The groups are shells around one centre, one inside the other: the same stretched ball of 5 dimensions in 8 sizes.
(in the rows, 128 means zero)
Known rows, each followed by its group:
[128 131 118 162 101 116 125 137 116 135 127 108 132 126 150 116 121 117
 160 144 133] : q593
[143 169 109 157 108 127 151 179 118 138 116 134 129 144 147 140 125 128
 125 137 152] : q310
[134 154 108 156 126 134 161 133  88 162 136 133 112 153 165 161 134 137
 129 132 116] : q234
[143 175 106 152 115 130 159 181 117 140 115 143 127 151 146 150 125 133
 114 133 151] : q234
[146 194 195 158 107 125 129 161 150 147 102 108 104 125 145  81 168  92
 156 155 180] : q513
[143 175 173 146 116 123 117 118 149 138 103  92 109 121 155  73 149  95
 173 137 154] : q783
[120 151 135 127 132 118 135 113 130 140 111 131 118 146 145 123 125 125
 134 131 127] : q494
[168 191 112 168 108 140 151 172 118 140 116 105 120 135 167 121 136 117
 149 125 155] : q513
[ 97 157 201 126 138 113 144 121 129 169 113 159  94 155 128 130 164 119
 111 164 142] : q121
[150 160  91 158 100 123 134 172 129 118 112 112 143 130 151 119 108 121
 148 127 151] : q593
[149 169  84 170 107 136 169 191  93 148 131 141 128 152 157 169 124 140
 116 134 142] : q234
[129 164 183 138 121 116 114 109 152 139 103 101 108 124 147  74 150  97
 167 143 150] : q310
[159 157  70 176 101 137 152 167  93 138 135 108 135 136 171 146 114 131
 150 123 131] : q593
[118 149 167 138 129 119 128  99 126 153 118 117 105 137 151 107 146 112
 152 143 128] : q593
[104 135 145 145 118 112 144 144 112 155 125 153 118 149 132 147 136 129
 117 159 135] : q121
[121 143 103 142 136 129 162 120  87 162 136 146 113 161 160 171 126 145
 117 129 104] : q783
[159 177 148 165  88 120 108 166 160 114  98  80 133 106 149  60 133  89
 182 140 179] : q513
[135 176 219 148 103 111  96 127 176 131  92  84 109 106 138  36 164  74
 186 158 180] : q121
[146 165 119 152 117 129 137 134 122 138 117 107 121 135 161 115 128 118
 154 126 136] : q494
[136 154 119 165 109 128 150 156 102 152 131 126 120 141 155 142 135 126
 137 144 137] : q593
[113 116  77 145 123 119 150 124  88 145 138 143 134 153 152 170 102 148
 124 131 100] : q310
[137 138  92 163  93 116 128 168 122 120 121 114 147 127 145 122 105 122
 150 138 145] : q310
[155 144  37 168  97 129 145 176 103 116 128 113 156 136 162 149  85 139
 144 115 130] : q262
[127 183 187 133 129 121 139 138 144 153 101 135 100 144 139 107 159 110
 129 148 159] : q783
[162 167  96 172 103 136 141 154 109 136 126  95 128 128 171 120 125 118
 164 124 139] : q262
[103 110  81 139 132 118 156 113  80 155 143 155 127 162 151 184 106 154
 113 133  90] : q121
[107 115  82 129 129 113 140 113 105 135 128 144 137 153 145 159  95 146
 123 126 101] : q310
[ 79 126 169 111 147 105 140  93 120 162 119 168 105 162 127 147 138 134
 106 154 113] : q234
[121 133  39 147 132 132 188 162  61 157 146 178 134 180 155 228  97 175
  80 123  97] : q513
[118 168 199 131 129 115 125 114 147 152 103 123 100 136 139  91 160 103
 145 152 151] : q494
[123 176 188 130 125 116 129 137 154 144  97 131 107 139 134  96 152 106
 134 149 162] : q262
[104 123 122 136 112 103 126 142 131 128 115 143 139 140 126 130 110 127
 127 149 136] : q262
[118 160 235 137 112 104  90 100 175 138  94  89 103 108 135  35 167  74
 186 163 167] : q513
[112 171 231 131 124 109 115 116 163 152  96 121  95 129 130  71 172  90
 151 165 166] : q783
[123 160 198 138 115 110 106 112 160 137 100 101 110 119 139  64 153  91
 170 152 158] : q494
[125 122  98 143 118 116 120  99 117 128 125 102 134 130 158 116 104 124
 165 123 109] : q121
[130 178 171 137 119 118 133 153 150 139  99 131 114 139 134 103 146 109
 132 148 166] : q783
[114 148 158 136 112 107 121 143 148 131 104 130 127 133 128 102 130 111
 138 152 155] : q494
[133 159 194 157  99 111 100 127 158 133 104  85 115 107 143  53 155  82
 186 158 166] : q234
[126 124  96 143 105 108 112 127 136 111 114 106 148 124 144 105  95 119
 161 129 130] : q262

New rows, each followed by its group:
[141 163 115 165 116 135 162 155  92 161 134 131 113 149 162 155 140 132
 130 138 131] : q234
[ 85 127 127 108 148 108 154 115 113 153 118 183 118 173 126 173 116 150
  86 142 110] : q121
[158 145  50 170 105 135 146 148  93 130 135 100 142 134 175 145  99 135
 157 111 116] : q234
[110 147 155 144 117 113 140 146 122 152 119 146 117 145 133 133 141 122
 123 158 144] : q593
[121 165 178 123 125 111 116 120 163 131  93 119 115 132 134  81 139 103
 148 142 155] : q234
[146 151  97 173  94 125 140 173 111 133 127 112 137 129 154 129 119 122
 150 139 146] : q310
[120 136 158 138 121 113 110  86 136 138 116  96 115 123 153  85 134 105
 174 138 125] : q121
[152 163  81 162 119 139 162 149  91 149 133 121 123 148 172 157 121 138
 136 119 122] : q783
[135 168 125 156 123 133 164 157  98 162 128 143 110 154 155 158 143 133
 118 141 135] : q262
[130 168 185 153 117 123 132 128 130 157 116 113 101 131 150  99 164 103
 155 154 151] : q783
[139 177 200 145 111 116 105 121 165 134  96  87 108 113 146  51 158  83
 180 147 168] : q783
[149 139  58 180  88 127 145 184  96 126 135 114 150 132 158 149 100 133
 146 132 136] : q234
[113 151 184 128 133 113 120  91 140 150 109 117 103 135 145  93 149 107
 153 145 133] : q593
[120 114  58 144 123 120 145 118  90 136 137 133 140 150 158 166  91 149
 132 119  95] : q262
[106 141 177 142 121 112 129 117 125 157 120 131 107 138 138 115 151 113
 141 160 136] : q783
[144 131  56 162 110 129 144 134  91 133 138 108 140 138 170 149  98 138
 153 116 107] : q783
[126 138  57 152 125 132 178 160  72 155 142 164 131 169 156 205 105 162
  96 127 107] : q262
[ 89  99 112 122 133 104 127  86 111 140 127 142 130 148 139 144 104 138
 132 137  95] : q513
[156 177  84 153 117 136 157 167 113 135 117 125 130 148 161 145 115 134
 129 117 140] : q513
[115 168 182 129 138 121 145 121 129 163 111 145  97 152 141 125 158 119
 121 149 141] : q593
[ 98 112 116 130 113  98 118 130 136 121 113 140 145 137 124 124 100 127
 132 146 130] : q121
[134 135 112 172  92 117 127 157 114 133 129 107 137 123 150 117 121 116
 160 147 142] : q121
[107 120  84 124 126 109 135 124 120 125 118 147 143 151 136 150  90 143
 119 127 113] : q783
[106 148 207 142 119 109 119 114 139 157 113 122 101 130 134  91 164  99
 152 167 149] : q513
[146 187 183 162 111 130 138 151 131 157 113 109 100 130 154  97 169 100
 154 152 165] : q513
[162 175 116 178 100 137 145 164 109 144 126  98 121 128 169 118 139 114
 161 133 149] : q234
[102 135 200 134 117 101 103 101 153 141 107 113 112 122 130  74 149  96
 163 162 146] : q783
[ 91 131 146 105 147 106 134  95 133 144 108 157 117 158 129 136 119 134
 112 138 116] : q121
[ 78 116 183 109 136  94 112  82 146 143 108 144 115 142 120 106 132 116
 134 157 123] : q121
[120 119  65 147 121 121 149 127  89 139 137 136 138 151 156 168  96 148
 128 124 100] : q494
[144 126  14 171 101 130 161 174  75 129 145 132 156 149 164 187  80 156
 126 116 109] : q783
[134 149  98 165 109 128 158 168  94 150 134 138 127 148 153 161 125 136
 124 141 133] : q593
[113 131 124 122 127 108 119 102 138 126 109 122 131 138 141 111 108 123
 146 129 121] : q783
[ 97 130 154 134 134 113 144 108 107 164 129 151 107 154 140 147 141 131
 120 153 116] : q234
[143 154 121 156  97 116 115 151 144 116 107  96 139 118 147  88 116 106
 167 135 154] : q494
[148 185 166 157 105 124 129 163 147 137 103 107 116 125 146  88 151  99
 155 146 173] : q262
[121 149 104 131 128 119 148 141 119 137 115 148 129 155 142 150 112 138
 114 129 128] : q494
[142 156  86 160  98 121 143 191 123 122 115 132 146 138 141 138 106 130
 128 135 154] : q121
[109 140 157 143 120 114 136 127 119 153 122 137 114 142 138 128 141 120
 133 155 134] : q494
[130 125  92 154 101 113 118 132 123 119 122 103 145 124 150 112 101 120
 164 131 127] : q494
[150 163 114 168 107 132 144 153 108 145 127 109 121 133 163 127 133 120
 152 134 140] : q494
[132 173 142 143 122 124 149 157 126 147 111 140 115 148 143 132 139 123
 121 141 150] : q494
[119 162 146 149 121 123 160 164 110 161 122 158 111 156 138 155 146 131
 106 155 145] : q121
[148 153  52 172 100 132 167 201  88 136 134 142 145 151 154 179 103 147
 114 130 137] : q121
[117 103  71 152 102 108 121 130 111 118 130 116 154 129 146 133  87 132
 154 133 114] : q121
[ 85 113 139 128 129 103 138 115 112 152 126 161 122 154 127 152 123 136
 113 156 115] : q121
